The rows come from 5 hidden closed curves, with some noise, and rows from the same curve form a group. Each curve winds through 8 dimensions. The rows are also pushed far along 4 directions, which tell nothing about the answers.
In the rows, zero is written as 128.
Some rows, each with its group after it:
113	105	139	115	116	153	149	137	95	119	122	151	134	120	123	148	89 -> k_61
134	150	183	140	133	166	158	226	99	104	126	178	156	155	143	203	89 -> k_61
97	130	149	130	134	192	96	168	79	65	140	166	174	148	156	220	109 -> k_288
101	117	70	90	109	104	91	97	174	124	91	116	123	127	97	115	95 -> k_61
112	139	93	105	162	147	99	155	120	81	119	141	131	196	171	162	120 -> k_891
119	114	140	148	121	133	109	119	114	141	125	125	148	105	125	127	137 -> k_891
124	107	150	125	93	151	136	118	89	109	109	108	145	87	119	180	91 -> k_891
126	123	105	139	132	107	120	124	145	118	133	102	133	131	127	121	110 -> k_288
102	102	138	129	121	129	154	158	141	145	146	174	134	120	70	120	89 -> k_61
136	135	163	159	128	144	172	180	87	131	132	156	147	107	120	156	108 -> k_397
146	157	114	130	159	115	149	126	113	125	131	133	109	171	141	118	134 -> k_397
143	140	103	128	121	85	144	98	169	175	172	104	98	146	100	68	111 -> k_397
146	137	119	110	154	113	125	111	133	138	119	110	117	140	121	122	139 -> k_61
134	135	205	142	137	138	134	145	97	116	125	130	136	127	154	177	149 -> k_397
123	115	115	129	125	127	127	128	116	92	117	108	133	128	142	147	115 -> k_891
119	131	142	152	135	153	140	115	111	111	137	135	134	121	136	142	144 -> k_891
123	114	98	117	151	125	131	129	137	120	105	138	128	119	127	113	122 -> k_987
139	120	189	183	75	70	175	106	156	144	166	101	106	90	78	90	150 -> k_61
114	102	130	144	120	123	153	141	115	140	126	134	145	82	100	128	79 -> k_397
165	151	134	130	142	116	177	185	139	147	140	162	103	181	117	88	152 -> k_987
119	109	124	113	152	115	118	133	114	139	116	135	158	105	135	117	94 -> k_987
124	104	120	104	123	158	128	119	126	152	131	132	129	133	92	133	99 -> k_288
161	160	58	103	145	94	129	111	154	167	130	116	77	165	162	63	125 -> k_891
100	126	93	87	169	143	105	109	116	99	119	116	130	139	154	138	155 -> k_288
154	173	32	64	160	87	113	135	198	165	151	113	80	207	155	72	85 -> k_891
115	103	97	119	114	82	110	96	165	132	158	102	130	120	108	86	90 -> k_288
142	131	76	75	152	91	126	105	166	154	105	112	105	165	101	85	103 -> k_61
134	138	112	137	120	107	128	123	137	115	122	119	116	166	143	94	151 -> k_987
143	95	158	124	102	107	193	152	133	171	153	124	135	80	65	81	104 -> k_891
156	127	111	138	128	117	166	140	155	169	156	149	101	188	82	68	109 -> k_288
117	132	96	64	137	131	97	119	138	128	82	120	134	136	128	152	89 -> k_288
137	141	106	147	145	140	93	135	140	144	144	156	115	161	168	116	133 -> k_288
94	98	84	97	144	118	82	54	131	144	133	102	114	69	163	103	127 -> k_61
150	139	121	176	131	106	118	110	148	154	158	135	99	144	152	80	155 -> k_288
144	151	127	113	150	156	109	151	117	139	112	152	116	156	146	174	120 -> k_987
98	82	103	92	136	115	105	68	126	107	127	76	136	84	120	111	151 -> k_288
124	116	147	124	106	156	139	106	86	119	118	124	132	106	127	164	104 -> k_61
134	129	97	138	122	126	115	85	120	132	143	92	113	119	137	123	133 -> k_61
134	164	112	144	170	137	142	135	100	119	171	120	118	146	186	130	150 -> k_288
110	102	138	149	143	152	113	108	107	113	136	134	131	118	156	137	143 -> k_397
121	101	107	105	110	98	94	70	146	122	145	57	121	80	152	99	156 -> k_987
129	151	76	93	193	138	100	135	133	126	92	140	126	171	163	144	100 -> k_61
114	102	135	111	99	129	137	147	136	113	121	133	136	119	100	124	130 -> k_987
127	101	101	126	120	119	111	91	110	146	103	101	123	73	149	109	124 -> k_987
131	126	105	129	123	141	150	125	111	128	135	122	133	122	145	111	100 -> k_987
142	138	126	101	126	109	139	127	140	146	117	112	120	133	113	121	109 -> k_288
115	134	99	123	147	132	133	126	152	118	135	141	120	134	133	112	130 -> k_891
111	120	133	82	131	166	113	142	108	107	72	155	154	137	95	193	90 -> k_61
119	141	104	119	129	138	104	134	121	94	96	140	132	176	157	134	138 -> k_987
131	134	139	115	141	79	134	120	171	159	155	118	104	160	114	93	112 -> k_397
115	147	86	92	168	177	127	181	105	115	121	191	127	202	167	159	72 -> k_61
141	118	165	157	134	111	160	145	106	148	169	124	148	92	132	101	126 -> k_987
108	115	82	124	144	106	143	145	134	125	129	147	137	124	98	107	84 -> k_397
119	127	176	153	89	110	166	158	151	123	131	155	128	132	74	137	101 -> k_61
109	91	107	130	144	115	112	84	138	132	137	114	116	111	141	88	141 -> k_397
147	118	122	132	120	100	179	120	130	158	161	119	98	133	115	73	104 -> k_61
96	94	114	62	132	136	81	115	119	110	75	110	160	87	132	167	91 -> k_397
178	186	145	163	135	104	146	128	158	140	177	93	105	154	151	112	173 -> k_891
132	93	102	134	98	83	153	101	144	133	117	88	113	90	97	85	99 -> k_891
136	129	155	129	113	136	121	109	122	144	113	111	152	115	101	139	126 -> k_891
126	129	83	113	120	66	102	71	175	145	142	88	108	128	128	77	92 -> k_288
151	135	138	159	130	110	127	104	128	170	151	102	129	119	129	88	152 -> k_891
143	131	152	152	141	157	127	122	109	144	171	129	114	138	173	121	168 -> k_397
117	106	94	107	109	133	171	156	138	140	119	153	144	133	84	96	48 -> k_987
111	141	123	128	138	102	103	94	140	123	107	117	118	125	142	131	136 -> k_397
111	94	124	119	85	125	122	79	137	156	141	103	133	70	85	112	103 -> k_397
135	114	147	116	120	108	130	103	112	139	109	117	131	109	122	107	138 -> k_987
107	116	100	87	120	163	116	148	141	149	121	164	141	144	99	136	71 -> k_397
150	143	99	106	138	86	148	107	176	162	132	113	102	179	94	60	117 -> k_891
149	132	109	130	139	136	129	98	132	161	160	116	99	160	132	96	139 -> k_288
110	112	146	145	111	109	95	50	115	134	170	86	125	82	160	107	158 -> k_987
120	104	119	145	124	107	116	107	135	110	113	95	137	97	124	123	137 -> k_288
158	156	152	153	137	149	126	124	100	142	132	130	105	136	155	165	151 -> k_987
120	91	107	95	119	122	134	127	127	135	77	126	145	81	100	107	110 -> k_891
145	169	91	83	185	132	78	130	120	122	119	104	121	167	221	147	147 -> k_397

New rows, each followed by its group:
110	98	140	140	114	152	134	155	96	130	113	155	153	85	119	148	99 -> k_987
108	107	95	120	133	119	140	123	165	136	130	124	140	92	99	98	95 -> k_891
102	119	129	97	105	121	92	111	138	111	101	129	148	115	114	160	83 -> k_288
109	127	128	114	148	143	122	99	110	108	132	122	122	133	137	139	167 -> k_288
155	119	162	153	129	108	159	114	109	141	130	113	115	93	128	97	176 -> k_987
131	141	109	99	134	163	89	137	99	106	88	121	145	142	172	185	107 -> k_987
141	148	168	155	122	116	99	114	111	111	167	115	128	117	184	142	174 -> k_288
120	97	124	123	128	129	111	113	123	99	126	103	144	121	119	133	142 -> k_288
135	128	150	131	97	154	146	143	94	118	119	132	133	118	121	176	95 -> k_891
113	99	151	130	114	141	138	88	111	122	138	118	127	107	94	129	149 -> k_288
132	117	154	120	117	140	155	137	135	161	158	132	121	138	76	127	116 -> k_288
124	106	137	96	110	108	134	104	140	165	118	115	125	68	89	110	116 -> k_61
141	132	115	147	160	109	147	134	131	140	192	123	102	160	153	91	138 -> k_61
109	121	116	111	131	132	96	112	151	146	144	138	120	133	125	124	123 -> k_288
149	139	140	152	139	98	174	129	111	147	131	126	113	118	124	98	135 -> k_397
146	145	155	120	124	120	127	113	119	133	131	96	122	117	139	145	146 -> k_288
148	142	162	133	130	113	128	134	146	156	181	111	111	137	130	118	165 -> k_288
119	123	137	145	105	176	132	100	77	101	122	118	144	96	158	167	120 -> k_987
140	133	63	112	144	104	86	45	141	164	114	86	78	118	172	88	141 -> k_987
134	114	139	166	142	129	150	127	127	143	159	134	115	140	139	103	124 -> k_397
150	137	178	195	140	123	124	94	72	110	128	103	133	93	183	140	196 -> k_987
145	149	97	140	115	121	116	91	134	138	135	96	115	118	138	98	173 -> k_397
134	114	165	134	117	135	116	171	129	134	142	148	147	112	125	141	137 -> k_288
111	128	147	119	113	132	88	129	120	100	127	143	150	122	148	165	116 -> k_288
88	77	107	98	111	159	99	149	129	88	56	163	175	129	75	169	67 -> k_288
123	134	90	119	136	121	134	150	159	107	138	129	133	167	126	112	98 -> k_987
129	134	126	138	125	117	185	161	123	146	141	154	129	129	92	110	76 -> k_288
130	134	170	145	136	140	124	94	81	101	135	109	128	119	156	170	158 -> k_397
122	119	135	118	105	153	114	127	102	98	99	109	160	112	132	180	91 -> k_987
109	114	172	140	100	90	159	151	159	146	135	148	134	111	55	117	105 -> k_397
143	124	162	135	121	120	119	162	128	132	146	139	139	117	139	129	146 -> k_288
79	100	102	110	138	164	72	106	98	91	101	136	153	129	155	172	107 -> k_891
120	115	125	152	122	159	86	122	118	128	124	156	136	122	153	148	124 -> k_288
109	107	70	91	158	110	106	134	143	149	120	139	144	121	141	88	75 -> k_987
130	113	128	127	122	142	110	85	86	124	99	100	131	59	169	134	168 -> k_891
153	125	84	111	118	91	135	103	145	150	109	82	116	128	127	83	91 -> k_987
129	123	162	127	109	123	139	191	133	124	134	176	151	137	101	137	101 -> k_288
99	121	162	115	135	149	110	143	112	96	112	144	150	118	157	193	88 -> k_61
111	89	115	96	110	107	166	153	165	162	137	153	129	88	61	77	88 -> k_891
125	151	134	144	143	127	139	129	137	138	154	154	104	165	129	114	152 -> k_288
137	116	158	143	104	154	106	101	70	113	99	93	143	70	163	181	144 -> k_987
160	126	129	141	125	97	170	146	135	153	124	122	116	111	113	73	153 -> k_891
114	126	130	89	130	183	102	136	89	104	113	126	157	114	157	202	93 -> k_891
146	147	152	174	138	150	133	128	100	148	150	126	142	132	146	132	145 -> k_891
132	110	124	94	133	172	119	161	105	135	96	143	151	122	120	164	100 -> k_288
95	91	96	87	112	114	133	151	145	133	105	170	152	113	77	108	41 -> k_288
108	119	180	164	133	143	115	118	101	100	172	126	134	106	155	168	166 -> k_61
105	115	132	104	121	188	94	136	91	115	63	167	147	113	116	219	84 -> k_987
102	87	139	105	116	136	118	91	98	117	118	116	132	64	144	134	135 -> k_61
110	126	133	112	112	139	116	151	114	107	77	167	148	172	109	149	102 -> k_987
117	121	70	70	152	166	89	108	134	145	112	133	123	164	133	138	94 -> k_288
132	123	154	180	125	118	140	123	110	125	172	115	120	130	143	115	160 -> k_891
124	123	122	92	147	134	112	130	106	128	89	146	147	133	137	135	105 -> k_987
107	117	108	99	144	142	122	143	127	126	117	157	137	189	109	128	89 -> k_891
132	129	138	141	130	108	144	88	116	126	130	111	113	128	118	120	129 -> k_397
157	148	128	159	160	106	153	152	121	136	117	146	121	161	140	99	141 -> k_987
125	151	142	137	136	121	95	106	111	127	147	126	128	160	171	129	148 -> k_987
123	135	74	61	163	120	132	176	146	126	98	163	135	190	101	122	68 -> k_397
125	134	136	162	143	148	126	83	101	116	146	107	129	106	166	134	163 -> k_891
136	119	168	145	99	146	158	108	84	126	137	116	125	99	123	152	121 -> k_61
131	128	147	132	107	125	166	160	137	144	151	164	111	117	99	113	132 -> k_891
125	127	137	118	104	131	154	191	135	121	98	157	146	130	99	153	70 -> k_61
125	137	117	102	156	129	111	103	112	112	116	121	123	153	152	145	125 -> k_397
120	113	119	99	140	133	105	133	120	101	93	116	148	112	144	138	149 -> k_891
121	117	78	97	153	132	93	128	142	101	107	122	137	170	137	127	121 -> k_288
154	155	164	159	107	153	172	152	99	145	148	147	121	140	107	155	117 -> k_61
116	136	120	113	163	138	151	160	120	110	135	140	131	154	124	134	145 -> k_288
159	188	115	160	150	97	176	161	149	145	140	160	94	217	114	97	121 -> k_397
148	135	130	105	121	115	160	136	138	152	119	133	115	151	85	116	99 -> k_61
150	134	113	158	137	139	98	83	116	130	142	113	108	146	175	113	165 -> k_288
125	113	115	137	126	103	154	167	157	125	107	143	137	141	79	107	99 -> k_288
120	117	145	153	126	138	152	172	110	104	86	173	155	143	97	145	103 -> k_987
124	119	103	143	147	107	133	135	147	112	135	134	124	158	117	97	140 -> k_397
145	162	154	130	135	121	99	144	129	117	154	132	126	155	175	146	159 -> k_288
142	148	122	153	124	95	131	128	151	132	170	116	119	158	131	107	108 -> k_288
102	90	146	118	113	152	157	149	100	125	128	163	141	102	104	142	79 -> k_61
124	112	169	169	111	133	176	156	84	129	138	143	151	69	98	149	108 -> k_397
124	104	123	108	118	133	143	109	144	164	146	128	116	134	74	106	103 -> k_288
104	98	100	100	131	124	104	113	125	86	104	101	138	123	138	145	109 -> k_891
150	120	182	185	102	140	198	176	88	138	162	141	145	95	114	121	124 -> k_987
108	123	138	107	130	158	106	154	101	98	92	137	159	101	162	196	86 -> k_61
115	140	106	100	129	190	114	175	87	83	72	168	150	165	147	216	65 -> k_891
145	100	177	157	123	84	170	132	117	162	154	117	147	75	95	82	118 -> k_987
117	119	105	82	147	143	65	94	126	122	119	101	124	96	172	160	145 -> k_987
129	98	148	135	122	88	126	58	113	146	116	66	121	39	145	102	151 -> k_397
138	134	186	149	110	144	131	121	77	111	116	129	136	121	147	155	173 -> k_987
132	138	91	113	161	135	103	153	137	101	138	127	136	191	151	135	127 -> k_288
172	127	148	179	92	87	194	90	134	165	160	83	96	105	94	73	125 -> k_987
163	151	132	138	151	83	169	161	153	162	155	117	106	144	148	87	104 -> k_61
103	86	112	116	107	92	157	129	148	144	149	137	139	95	69	80	67 -> k_288
128	116	126	136	95	155	129	123	120	126	110	126	142	108	101	133	137 -> k_397
